The first 6 rows are patterns. Each new row is the sum of 2 different patterns, raised or lowered, with some noise. Before adding, each is slid sideways (what falls off one end comes back at the other), maybe read backwards, and multiplied by a number that may be negative. Names go in the order of the patterns.
In the rows, zero is written as 128.
Known rows, each followed by the names of its patterns:
[115  90  99 101 113 130 138 144 158  92 140 146  90 142  94  96 150 105
  93 106 139 153 129 160  94 158 119 125 112 154 156] | Posus
[156  94 129  92  92  97 109 157 109  95 133  99 119 139 149 159 153 132
 131 154 125  93 114 100 157 128 149 161 112 118 112] | lef
[123  94  92 114 114 103 114 130 158 121 114 164 136 121 130 165 115  91
 144 110 166 108 164 102 126 161  96 113 158 121 106] | pazo
[159 150 156 152  98  91 116 160 111 112 137  93 165 106 125 115 113 108
 139 115 152  96 134 151 115 148 135  94 155 159 160] | sedur
[165 157 162 132 109 152  96 111  97 120 157  92  95 142 162 166 120 148
 116 110  92 148 158 164 132 147 160 166  97 136 145] | rarir
[129 163 110 117 112  98 156 105 157 112 166 122 141 163 104 153 140 147
 105 102  92  95 130  99 152 143 154 152 129 143 159] | Pep

New rows. What belongs after each?
[142 131 103 128 132 147 111  78  98 103  74 100  75 151 101 117 131  83
 110 145  94 108 113 133 113 126 126 144  92 150 124] | pazo sedur
[147 123 129  89 140  91 122 101  97 135  95  89 111 143 143  98 128 115
 116  99 135 152 154 123 139 141 128 103 135 116 141] | pazo rarir
[119 143 112 159 148 109 168 137 167 158 150 151 114 138 123 179 144 142
 140 123 183 113 162 140 178 173 159 149 134 182 116] | Posus Pep
[121 124 121 125 118  96 138 164 104 157 157 131 173 173 150 158 124 140
  99  77 113 120 115 131 154 108 125 148 150 143 130] | pazo Pep
[109 163 122  97 107 134 159 138 155 166 164 164 120 140 133 141 160 145
 116 163 137 148 108 116 122 138 118 169 124 142 113] | sedur rarir
[117 111 145 107 150 125 132 145 145 136 121 106 131  95 107 104  98 122
 112 122 102 137 116 116 154 114 147  91 132  90  95] | lef Pep
[ 87 104  57 132  96 102 117  57  95 106 113  86  73  80  80  83  80  78
 112  76  81  87  69 102 108  62  86  69 108  89 114] | lef sedur
[167 129 155 141 158 122 127 106 114 178  75 157 132 124 166 105 164  85
 167 115  79 129 116  99  83 124 162 101 160 178 181] | pazo Pep
[129 158 129 157 147 151 174 131 135 127 146 153 138 118 140 126 159 136
 163 169 165 175 119 127 122 164 107 128 143 130 166] | rarir Pep
[116 120 133 136 172 152 107  99 139 139  94 151 131  93 105 110 121 132
 129 128 149 152 147 147  81 132 131  76 134 150 108] | lef pazo
[ 96 113 102  84 108  94 108 101 100 100  84  84 111 106 133  76 103 136
  89 146 101 105 118 133 125 109  81 111  70 144  80] | Posus sedur
[124 115 157 133 139 161 138 126 134 133 140 115 111 115 149 134 158 146
 136 103 122 113 130 101 132  90 145 112 113 122 132] | Posus rarir
[ 88  63  83 119 121 111 122  75 137  72  87  93 119 119  97 105 143 100
 132 108 113 120  95  72 103 120 126 146 101 107 113] | sedur rarir
[237 190 167 225 182 228 217 194 187 135 162 159 193 130 185 192 181 224
 193 218 211 164 208 163 151 143 139 197 167 228 164] | lef Pep
[177 133 113 139  97 125 145  95 113  88  84  89  84 107 141 177 132  95
 140 161 133 159 107 137 125 124 144 159 121 145 118] | lef sedur
[140 104 154 133  99  81  81 127  94 139 140 159 115 101 102 132 108 111
  87 137 107  94 104  91 109 113 149 100 149 147 133] | rarir Pep
[139 141 122 147 163 148 140 146 141 131  94 118 112 154 132 165 162 139
 113 119 149 137 103 114 105 135 128 124 164 145 172] | rarir Pep
[135 106 123 138 116 147 147 155 136 131 163 141 125 153 106 150 100 125
 100 116 158 123 141 126 150 128 126 140 104 141 109] | pazo Pep
[129 107 147 125 106 138 139  96 106  89  68 126  96  70  83 117 122 137
 144 108 167 129 129  90 132 126 119  62  86  98  80] | Posus Pep
[120 128  92 144 161 175 165 140 180 143 124 129 117 106 131 133 103 107
 162 111 157 120 124 133 136 152  72 132 128  97 121] | pazo Pep
[156 135 179 140 182 189 134 161 168 143 126  82 103 146  93  83  84 140
 137  91 182 107 129 156 153 177 131 191 127 139 111] | lef sedur
[146 125 123 124 111  78 146 132 149 111 125 133 144  86 145 110 149 129
 133 138 100 115  80 120 114 128 155 112 115 143 122] | sedur rarir
[148 141 157  58 112 146 133 100  81  59 120 122  94 120 157 119 151 136
  60 179 162 146 124 138 122 111  52  91 131 159  97] | Posus rarir
[145 163 156 171 116 142 106 100 139 150 135 101 165 120 171 151 167 142
 117 155 166 134 145 140 114 111 105 101 121 123 101] | lef Pep
[192 224 191 167 203 222 176 108 162 142 214 146 229 179 179 162 110 183
 182 133 134 134 163 124 159 189 174 190 184 200 132] | pazo rarir
[156  99 115  86 104 114  84  82 110  93 139 143 137 128 164 138  93 139
  93 165  88 127 106  90 160 104 136 112 169 124 127] | pazo Pep
[142 142  72 159 137 102 106 126 124 133 171 143 154 146 116 116  90 111
 112  74 105 130 134  83 151 166  86 147 105 160 109] | lef pazo
[176 178 170 174 139 120 146 150 121 137 145 148 106 171 183 143 177 109
 178 107 179 136 126 172 148 136 147 162 145 187 191] | pazo Pep
[188 147 183 163 181 175 126 149 159 150 145 179 179 133 175 180 180 189
 169 202 184 180 171 165 139 170 199 141 176 189 140] | pazo Pep
[132 100 117 125 121  89 123 115 118 175 117 145 105 121  78 118  99 137
 144 110 143  93 128  83 121 159 116 119 119 106 119] | Posus Pep
[160 138 192 134 158 137 178 146 136 159 191 183 177 141 136 133 146 121
 192 155 142 161 117 187 168 116 154 157 177 131 130] | Posus rarir
[150 143 174 140 148 119 155 121 158 169 149 163 155 181 180 153 190 185
 148 131 126 148 159 159 160 196 137 154 148 143 155] | Posus rarir
[133  81 110  86  97  92  57  47  66  70  59  94 123 109 129  43  98  85
  40 113  75  81  81  99  66 103 124 129 104  89  79] | Posus lef
[196 145 191 133 114 173 183 123 186 196 168 161 161 188 163 154 155 131
 147 146 169 149 167 188 166 129 145 211 164 184 127] | pazo rarir
[111 106 139 120 133 129 138 123 110 132 121 129 128 137 109 114 137 128
 147 140 134 130 113 140 153 138 142 127 146 121 117] | lef Pep
[102  98 111 125 119 110  88 137 135 110 110 122  94 116  95  67  91 124
  70 128  94 114  68  94 119  68  78  91  72  87  93] | pazo rarir
[162 150 185 168 149 190 119 193 132 177 144 120 151 165 196 136 155 148
 132 148 148 147 190 129 141 139 114 132 157 149 168] | sedur Pep
[126 141 154 105 133 113 134  87  89 106  84 107  82 119 131 122 150 112
 124 134 133 153 105 122  93  90 124  99 151 109 148] | lef Pep
[161 120 174 171  93 136 159  88 137  94 148 129 189 146 122 147 126 143
 125 170 166 110 157 135 171 159 161 151 157 142 139] | lef pazo
[153 127 166 159 156 164 162 138 190 138 138 132 153 158 136 127 161 164
 156 141 170 172 166 159 141 176 141 170 150 153 162] | Posus sedur
[103  93 120  66 101  65  72  98 103 138 117 146 108  99  97 129 122 138
  94 112 114  95 137  79 112  95 117  88 135 123  65] | lef Pep
[140 179 140 161 169 193 189 165 147 207 172 195 164 158 172 172 172 132
 138 148 164 128 129 139 187 145 136 164 175 173 196] | sedur rarir
[126 140 124  97 143 186  86 103  79 118 134 128 112 136 126 121 111 149
 134 121 114 127 125 126  84 119 101  97 164  93 162] | sedur rarir
[109 127 132 109 131 103 161 138 131 165 101 165 100 160  92 136 134  91
 147 123 119 109 150 141 150 155 126 147 109 120 123] | pazo Pep
[149 116 123 141  85 143 143 122 119 110  98 130 106 145 176 168 134 117
 116 137 121 131 125 156 116 126  87 129 130 131 119] | Posus Pep
[103  84 113 114  99 125  94 110 123  87 123 101 100  76  64 104  71 102
  74 110 105 100 115  86 103 102 121  73  84  68  82] | sedur Pep
[118 153 143 150  82 142  71 106  80 145 133  71 142 121 122 127 121 152
 145 120  98 116  90 102 119  74  94  94  94  94  72] | rarir Pep
[114 139 125 133 134 112 132 113 112 136 165 155 134 146 156 147 173  96
 151 145 160 155 163 129 133 131 138 122 107 138 136] | sedur rarir
[147 138 144 120 160 160 132 143  73 116 103  88 136 133 122 110 156 170
 116 128  67 142  65 127 145  80 123 107  68 128 112] | lef pazo
[193 197 166 227 170 219 210 183 199 163 168 205 183 177 191 139 161 131
 170 176 146 145 178 199 162 207 148 153 151 147 203] | lef pazo
[104 129  83 113 177  93 134  77 161 116 177 154  95 177 123  90 112 126
 127 146 135 138 116 162 147 136 123 111 156  74 131] | pazo Pep
[104 123  97 101 167 102  76 106 130 163 155 139 172 162 158  96 127 135
  99 129 127 113 163 108 136 105 128  99 144 106 174] | Posus sedur
[118 140 152 171 185 157 137 120 124 104 136  98 119 146 126 145 136 163
  97 170 166 166 171 109 156  97 135 142 128  99 113] | lef Pep
[155 149 161 160 168 174 149 162 122 153 148 165 169 163 168 183 157 169
 166 164 149 169 137 135 181 128 130 120 128 166 118] | lef rarir
[143 147 196 136 169 169 176 142 143 165 132 144 139 163 128 136 160 129
 134 165 167 146 195 154 185 151 182 131 165 173 152] | pazo Pep
[110 138 126 100 134 127 127 122 111 139 120  87 105 101 140 113  93 124
 104 140  96 100 102  92 112 107 107 126 101 106 114] | Posus sedur
[113  90 141 128 110 128 122 143 119 135 148 139 129 136 135  90 142 144
 133 108 151 155 129 113  97 125 119 130 144 127 144] | pazo rarir
[147 106 165 151 158 138 153 149 196  94 153 145 157 186 158 119 109 178
 137 144 140 158 184 135  96 157 180 163 153 161 109] | sedur rarir
[192 137 175 133 164  98 105 127 108 181 168 192 131 154 156 139 158 112
 154 124 176 146 130 165 149 152 164 194 186 174 163] | lef Pep
[107 111 160 118 101  87  71 128  97 130 101 115 106 134 148 140 142 106
  89  99  98 162 127 110 165 163 126 136 126  98 146] | lef pazo
[147 171 154 170 200 156 192 172 172 188 191 185 198 148 206 153 184 187
 159 165 187 190 145 165 163 169 153 143 155 191 154] | lef sedur
[121 137  76 141 137 149 142 119 133  80  90 145 129 119 106 161 104 159
 167 167 150 104 163 178 121 165 138  96 112 112  82] | lef pazo
[132 159 114 135 140 150 113 173 140 165 141 127 122 118 149 142 124 130
 147 119 151 155 158 153 142 146 123 117 109 153 110] | pazo Pep
[ 86  97  98 113 138 158 142 105 120 116 127 142  82 129 109 141 123 137
 128 143 120 149 123  93 144 120 125 146 116 111 107] | sedur rarir
